The same things were measured in two ways. Each way mixes the same 9 hidden numbers, adds some noise and spreads widely along 5 directions of its own, which tell nothing about the thing.
Some things both ways: the first way, then the second way.
[ 17   4   1 -19  -4  14  20   7  -2  -4   3 -18   3  14  -3]
[ -5  -1   8   2 -14  -1  10 -17  -9  -8  -4 -21  -2  17   6  -5   3  -3
  -1 -12  -6  -4  -4]

[ 12   8  13 -12  27  -4  -3  14   9   6  11  10  -4   1  12]
[ -4 -10  -6  13   3   8   2  -1  -1  15  -9  -4 -13  -3  17   6   2   0
  12   9  11  -2   0]

[ -3   4 -16  -7  -2 -20   8  16  16  -6  -5  26   2   2 -11]
[  3 -10 -16  -6 -14  -7  -3  -9 -21  12  -2 -13  -1   1  17  13  -2 -10
   9 -13 -10  13  11]

[ 13   0  -1  -6  -2  -5 -10  26  -3  -7  -2  -1  -1   2   6]
[  5 -11  -3   7 -10  12   4   1  -2   5   4  -7   0   8   8  17   2  19
   5 -14  -4  -3  12]

[ 21  -7   4 -10   5   6  -9  -3  23   8  10  12  10  -8   2]
[  1 -15 -12  -6   2  -6  13   5  -1   8   0   8 -17 -18   7  26  -3   0
   5  16   2 -10  12]

[ 10   4 -10   9  18  -5  14  10  25 -18  -2   0   9   8  -6]
[-24  -4 -14   3  -1   2   3  -5 -10  -1 -23 -23 -22  -3  16   2 -10   5
  12   1  15  -3  -4]

[ 18  17  28  -2   7  23   3   0   0  19  23  -6   9 -14  -6]
[-16  -9   1  11   2  -8  19   6   4 -10  -6   2 -15 -15  -2   7  -6   8
   9  18   9 -28  -2]

[ 8 -1  1 -2  2 -7 -1 11  6 24  1  8  6 -1  8]
[-19  -2 -12  13   3  -8  15   3  -7   6 -17   0  -7 -25  -1   5  -8   7
   3  14  17  -7  -4]

[ 16 -11 -17 -24 -33  -9 -22   3 -18 -13  -6  28 -35  10  14]
[ -7  15  15  -9  -3   1 -23   0 -24  -9   3 -22  -4  10  11 -17  17  -9
   2 -16  30   2  -1]

[ 15  -6 -14 -28  -2  10  -5   5  -9   3  -7  -5   8  10   0]
[ -1 -13  -7 -13   4   5  -6  -4  24  -4   5  -2   5   4  -7  -8  -7  -1
  -4  -2 -15  -5   8]

[ 22  21  -7 -16  13   3  -5  22  -1   1  -4 -15  -4  27  24]
[ 16   5  -1 -16  -2  -8 -15  -4  -4 -14  -1 -11  14  19   0   9  -6  -1
  -5 -18 -28  19   5]

[ 14 -10   6   3   0  11  13   1   1   2   5 -20   6  12   7]
[  3  -5   3   5  -1 -12  18   2  -8  -6  -8   6  -2  -5 -11   9  -5   0
 -11  -3  -1   3  -3]

[ 19  -8 -12 -17   8  20   2 -16  -1   1   4   5   8  -1 -12]
[  2 -18   5  -7 -15  -4  12  17  18  12  13   1 -12   8  10   3   0  -6
   9 -14 -21  -4   5]

[ 15  -4   2  -3  10 -25 -20   9  31   8   3  17   3   7  26]
[ -8  -3   5   0   5  -1   0   4  16   5   5  -1  -5  -6   9  -8   6 -10
  12  12   6 -17  -4]

[  1 -11   7  22   2  -3  17 -12   7 -14   6   7  11 -20 -23]
[ -6  12  16 -10  -4  -5  -6   5  15  -2  12  -9   0   8   3 -16  13 -11
   1 -10   4  -8  -6]

[ 13  -1  -8  17   1   1  11   7   6 -25   4   0  -9   9  -4]
[ 18   4   2  -9   9  -6 -17   8  -3 -18   2   3  11   4   0  18  -8   5
  -6  -1 -12  10  -2]

[ 6 -6 -6  7 -4 -6  3 23 15 -6 -2 17 -3  4 -9]
[  5   9  -9   5 -10   0   6 -17 -33  12  -7 -12   1  -3  18  20   3  12
   6  -1   0  12  10]

[ -2  -3  21  13 -14  11  31   5   7  -5  16   1  -3   9 -15]
[ 17   7  -1  -8  12 -14   6 -13 -18 -15  -4  12   9 -16 -14  16 -11  -6
 -17  21  -4   9  -2]

[  8   3 -12 -10   4  -7 -14   5   6   8  -5  19  -6  19  14]
[ -8  16   7 -12   1   8  -1   0  20   9   0  -9  -6   5  12 -20   4  -2
   4  -1   2   3  -8]

[  4 -16  -7   0  -8  14  14  -4 -17  -7  -4  -2  -7  15  -8]
[  4  13   6 -11   2   0  -2   2   6  -3   2   2   4   1 -11 -12  -1   2
 -15  -7   1  15  -6]

[  7  -4  -4  -1  22   9  12   3 -21   1  -1  -5  -1  -1  -6]
[ -8   1  -4   2  12  -2 -16   7   5  -1 -12   1   7  -7  -7 -14 -11   2
  -3   3   6  12  -6]

[ -5   6  23  15   1   7  28   4  -8  10  18   5  -2  -7 -16]
[ -8   1  -7  15  15  -7  13   1  -7  -2 -17  10   0 -26 -10   8 -14   6
  -4  26  17  -2 -12]

[  9  13   3   1  11 -21 -10  13  17   9  -1  16  -7  23  22]
[ -7  13  -1  -6  -5   6   0   1  27  12   3 -14   0   7  17  -5   7  -4
   9  -2  -9  -5  -9]

[  7   4 -15 -19  -4  12   2 -18 -21  -4   3  13   1 -20 -20]
[ -9  -6   7  -5   9  17  -6   8  36  -2   3  -8 -13   9   4 -22   1  -1
   3   2   5 -11  -6]

Other things, the second way, with their names:
(705): [ -7  11  -2  -8  -2  -6 -11   6  -6  -6  -5 -15  -8   2  15   9   1   1
   8  -6   6  -2  -4]
(428): [  4 -18 -16 -10   3 -10 -17  15 -13  -8   3   2   2 -14  -5  23 -19  -5
  -5  -4  -2  12   7]
(432): [ 16   8  14 -12   5   3 -21  11  14 -15  23  10  21   6 -10  -3  -2  10
  -7  -4 -15  -2   5]
(739): [  2  -4 -11   5  15  -5  -7 -14  -8 -10 -17   1  11  -6  -8   4 -14   4
  -4  13  -7   8   0]
(323): [  2   2  11   3  -1 -13  -4  -9  -6 -14   2  -2  18   9 -17 -11   7 -11
 -11 -11  -5   2   1]
(529): [ -2  -5 -13 -13 -10  -2  10   0  -3  -4   0 -13  -9  -4   7  23 -12   8
   0  -4  -7  -2   8]
(711): [ -1   2  -9  -3   0   3   5   0  -8  -6 -12  -8 -11   2   8  20  -2  17
   0  -5   2  -3  10]
(695): [  5  -2  11 -10  -7  -5  -5  -4   8 -16  17  -5  13  14 -15  -8   4  -6
 -13 -14 -12  -8   4]
(456): [ -7   3  -9   0   0 -10  -7   1 -21   1 -19  -6  -8   4  10   7   3   5
   8  -8   2  10  14]
(341): [  8  10  -6  13   5   2  16 -17   0  17 -14  10  16  -5 -10   3   7   9
 -11   4  -3  13   2]
(265): [ -1 -15 -17   5   5  -3 -11  12   4  -4   0   6  21 -11 -16   9 -22  10
  -6  -5 -11   7   6]
(393): [-11  -3  -7  -6 -10  -3  -5   8  -3 -13  -2 -22  -7   6   7  10  -9   4
   6 -13  -1  -6  -2]
(603): [ 23 -20 -19   0  13   8   1  -7  -4   2  -5   4  -4  -6   1  36 -11  -4
  -9  15  -2   9   4]
(419): [-14 -13 -16   5   7   3 -14  25   6   2   2   1   2 -20 -13   6 -11   9
  -4  -1  22  -3   7]
(33): [ -8  14   7 -19  -3 -11 -27  24  10  -7  19  -7   4  -6   7 -13  -5  -6
  10  -4   1  -2  -6]
(191): [ 11  20   2   5   0   3 -10 -15 -11  12 -12  -6  21  14   8  -6  11   6
  -4 -11  -6  24  -2]
(578): [ -7  10   3  -4   1 -13   2   7  17 -12   4   0  15  -8 -18  -2  -4   0
 -10   1  -4 -10  -8]
(581): [ -2  13   6   9  -4   6  30  -1  29  28 -16  -4 -16   6  20  -4  16  -3
   5   0  -1  -2 -17]
(532): [  1  -4  12   7  -1   5   3  23  31   4  13   8   6  -2  -9  -8   0  -2
  -4  -4   1 -11 -14]
(499): [  5  23  19   6  -2   0  -1 -16 -28   1  -2  -1   1   1  15  -7  10  13
   8  11  10   0   1]
(178): [-14   7   1 -23   1 -14 -17  22  24 -16  12 -10   3   1 -10  -8  -1 -10
  -3 -11  -2 -12  -1]
(704): [-14 -15 -12  -6  -2   8  -8   6   9   1   3 -12 -11  -3   6  -1  -4   5
   9  -2   6  -9  13]
(723): [  2 -14  -4  10  -5   7  17 -14  -2  15 -11  -9 -14   8  14  10   6  -5
   4  -2   0  -1   1]
(279): [  9 -25 -14  -1  -7   0  16  -1  -6   0   4  -1  -6  -1  -1  34  -6   5
  -1  -2 -11 -10  17]
(677): [  6 -14  -7   8   3  -4  -4 -18 -41   5 -15  -5 -12  -6  13  11   0  -9
   5   8  15  13  10]
(427): [ -4  -3  -3  -8   2  -5   8   8  29  -5  11  10  13  -8 -23  -3  -5   3
 -12   0 -15 -11   5]
(268): [ 22  15   7   3  17   1 -13 -11 -33  -1  -7   9   4  -9   7  15   2   5
  -4  20  16  16   0]
(714): [-1  4 -4 -5 -3 12 14 -1 30 18  5  1  1 -3  1 -3  5  5 -5 -2 -5 -2 -1]
(389): [  6  12  13  -1   4   4   3 -13 -15  -3  -5   6   0   1  -2 -12   3  10
  -6   6   5  10   5]
(128): [  2   8  -7   9   5   4  28  -6  16  22 -14  12   1 -11  -5   6   5   8
 -10   9   0   6  -3]
(701): [  8   0   9  -8  -9   5 -15   0   6   6  24  -2  17   9   0 -14   9  -3
   0 -13 -11   4   9]
(412): [ -7   6  -5 -10  -8   1   6   3  23   0   8 -10   4   3   4   5   3  10
   3  -6 -13 -16   5]
(688): [  1  25  14   3  -2  10 -13 -19 -12 -10  -1 -13  18  18  -5 -18  14  14
  -9 -12   8   3   7]
(214): [ -5 -16 -17 -14 -11   5   4   9  19  17  14  -8  -9  -8   3   6  -1  -9
   1 -12  -3  -1   7]
(277): [  0  -2   0 -14 -19  -3   7   4  14  20  19  -6  -5   4  14   1  13 -10
  10 -15 -14  -4   9]
(4): [ -9  -5   4   4  -2 -13   8 -21   3  -6 -14  -8   1  12  -5 -22   1 -18
  -2  -2 -13   1  -3]
(14): [  1 -13 -22  -7   8  15  -7  -1  -2  11   6   0  -4 -23  -2  16 -10   6
  -2  13  17   4  13]
(722): [  0  -8  -4  18  15   1  17   2  -1  15 -12  23  -8 -27  -5   9  -5  10
  -1  31  16  -3   1]
(240): [  9  -5   3  14   3  -2  22 -20 -19  10 -14   5  -9  -6   5   9   3  -6
  -2  17   8   6  -4]
(573): [-13   2  -9   0  13   4  -8  11   0  -2 -12 -10 -10 -16   0   4  -6   1
   1   9  29  -4  -7]
(348): [-15 -21  -4  -7   1 -13  -8  10  -7 -10   9  -5 -14 -16  -2  -1  -4 -14
  10   9  15 -18   9]
(253): [  9  22  16  -7  13   4 -11 -11  -6  -9 -15  -6  -2  12   9 -12   3  -4
  -4   5   8  14 -12]
(661): [-14  -2   8  18  -7  -9  22   0  -8   5 -20  -2  -9   0  -4 -14  -3   1
  -8 -10   9  11 -12]
(237): [ -1  -6 -18   6   9  13  -2  12  15  20  -3  11   5 -15  -9   8  -3  17
  -5   2   6   7  10]
(17): [ 13  -1  20   5   3  10   8 -20   4  -2   4  -1  -6  18  10  -4  16  -7
   2  10  -2 -13  -1]
(404): [ 13 -18  -2  10  14  -2   5   7 -12  -2 -10  17  -7 -17 -12  15 -14   1
 -10  15  11  11  -3]
(367): [-11  12  -1 -15  -2   5  -8  -1  24  -9   6 -16   1   7   6 -10   2   7
   6  -2 -10 -16   5]
(34): [ -5   6   5   3 -10   3  29   0  15  22 -12  -8 -14   8  10  -7  13  -7
  -5 -15   3   7 -14]
(408): [  0 -13  -6  19   4  -9   8 -15 -24   0 -28  -2  -3   4  -3   3  -2  -8
  -5  -2   4  14   1]
(433): [ -7  -7   3   5  -2   3   0  29  20   7  -1   3  -8  -4   3  -2  -6   4
   4 -10   5  -2  -9]
(150): [-17  21  -8  -8   9   4  -7   6  20  -6 -14 -12   0  -2   1  -5  -7  14
  -1   2   6  -1  -7]
(372): [-14  14  10  -1  -7   1  -5  -8  13  -6   5 -17   4  15  10 -19  11   3
   8  -5  -2 -19  -1]
(515): [ -2  13   9 -21  -1 -11  -8  -6  25  -8  10  -5  17  15 -13 -27   8 -16
  -8 -13 -22  -1   1]
(169): [ -9  -7 -11  -3  -8  -4 -10   8  15   7   2  -8  14   9  -5 -10   0  -1
   0 -22 -15   5   9]
(135): [-19  -2  -4  -1  -3  -7  21   7  14  -1  -6  -4  -9 -12 -13  -6  -4  -1
  -8  -1  10  -9  -4]
(61): [  3  -3  -8   4  -2  -9   5  11  -3  20  -6   8   2 -13  -1   7  -4  -5
  -5  -5   4  19  -6]
(626): [-27  -9  -4   5  -6   2   7  13  -1  -1  -7  -2 -14 -18  -2 -12 -17  23
   7   0  12  -7   7]
(634): [  8   4  -7  -8  15 -10 -21  14  11  -2  -3  14  18  -4  -8   3 -10   2
  -4   2 -17  16   5]
(13): [  5   6   7  12  13 -12  -2 -20 -23 -21 -11   8  15  -5 -11  -1  -5   6
  -5  22   2  -4   3]
(504): [  1   2 -10  11  -4  -6  26   0  -8  13 -21   5  -3 -10  -4  19  -5   9
 -11  -4   2  16  -5]
(486): [ 7  3  4  3  5  8 16 -2  7 14 -2  5 -8 -7  4  3  9 -5 -4  9 12  3 -8]
(635): [  4 -24  -1   2  -3  12  12  -4  12  13   4  -1 -16   3  10   5   4  -6
   7   5   0 -10   5]
(385): [-23 -11 -15  15   2  16   1   0   1  12 -16 -18 -16  -4  10  -4   0   9
  10   0  29  -8   1]
(168): [-10   7  14  -3 -11  -6  -2  -1  -1  -2   3  -9   3   5  -1 -24   5  -2
   1 -15   4  -1  -3]
(251): [ 22   7  13   3   4  13   4 -16 -12  19   7   7   5  -1   5  -3  12  -3
  -6   8   9  14  -2]

Some of these things the first way, each followed by its name:
[ 11 -14  -2 -18  -3   4  -1  -6   8 -15   6  13   3   4 -10] | (635)
[ -1   5  -3  -9 -12 -14  14   4 -16  26  -3  -6  21 -42  -9] | (323)
[ 11   8  11  -3  23  19   9  -1 -22   6  13  -1  -9  -1  -1] | (433)
[-11  29  24  15  -7 -24  -5  33   9  21  13  13   8  -6  13] | (13)
[  5  -6 -34  22 -18 -12  -9  -6  -3 -16 -18  20  -7  16  -7] | (150)
[  2 -11  -1   8   0  10   0   6   3  -6   2   3   8   3  -9] | (389)
[ -8  -5 -20  -1 -14  -7  13  -3 -13  10  -5  17  13 -31 -27] | (168)
[  3   6 -14   5  -5   1  12  -8   2 -16   5  15  -9   1  -9] | (253)
[  9 -11  -7  18  23 -15   4  20   0  -9 -12  -9   5  12   8] | (191)
[ 10  -7  -7   6 -10   5   2 -17  -7  -7  -4   2   2 -10 -11] | (178)
[ 25 -20   4 -30  18  17  -5  19 -16   3   1 -12  -3   8   8] | (701)
[  0  23 -17   3 -42 -12 -26   1 -16  -3  -6  36 -17   7  -1] | (711)
[  5  -1   1 -14 -22   6  -3  -4 -14  22  -4   3   0  16   9] | (135)
[  8  13   7 -21 -23 -13 -14  21  10  10   4  10  -1   8  19] | (279)
[ -5   3  25  15   8  -8   3  19 -12  19  -2  -5   6  16  11] | (341)
[  6   1  -6  -4  -7  -3  12   3 -11  22  -6  -3  -1   8   8] | (504)
[ -2  -8  21   8  23  19  33  -4 -16   4  11  -3  -3   0 -18] | (61)
[  7 -26 -11  21 -16  -8  -1  17 -10 -25 -15 -11   4   2  -9] | (688)
[  5   4  23  -6   3   5 -13   6   3   5  10  22  -8  20   5] | (277)
[ 27 -27  -2  -1   7  14  -3   9   2 -20   8   3 -23  16   4] | (268)
[ 15 -19  12  21  -1   4  15   2   3  -6  -1 -21   6  15   2] | (578)
[  4  22   9   1  -5 -13 -13  14  -4  13   2  13   3  -6   6] | (372)
[-12  -8  -8  21 -29 -26  -6   6   5   6 -10  12  15   5   1] | (427)
[  6  -7  -3  -5 -18 -11   9   9   4   2  -4 -11  15 -13   1] | (695)
[  2 -11 -12  13  -5 -13   3  -7  10  -2 -14  -8  25   3  -4] | (515)
[ 10  -5  -5 -14  -1 -18  -2   8  29  13   6  11  20 -36   2] | (348)
[ 15  17   3   6  20   1 -24  13   2   3  -1   1   4   9  16] | (456)
[  3 -16  26 -16   7  17   8  24  -4 -13  11   9 -18  20  -5] | (14)
[  8   5  -7 -18  -5 -12   4   1   6   6   0   9   8  -7  -1] | (723)
[  7  -8   3   6  17   1  26  15  14 -20   6  -8   2   0  -8] | (428)
[  4  10   2 -15 -14 -13   3  -3   9   9  13  16  10 -32  -7] | (17)
[ -1   2  -2  29 -12 -27  -8  14  25  -6  -8  13  15   4   2] | (412)
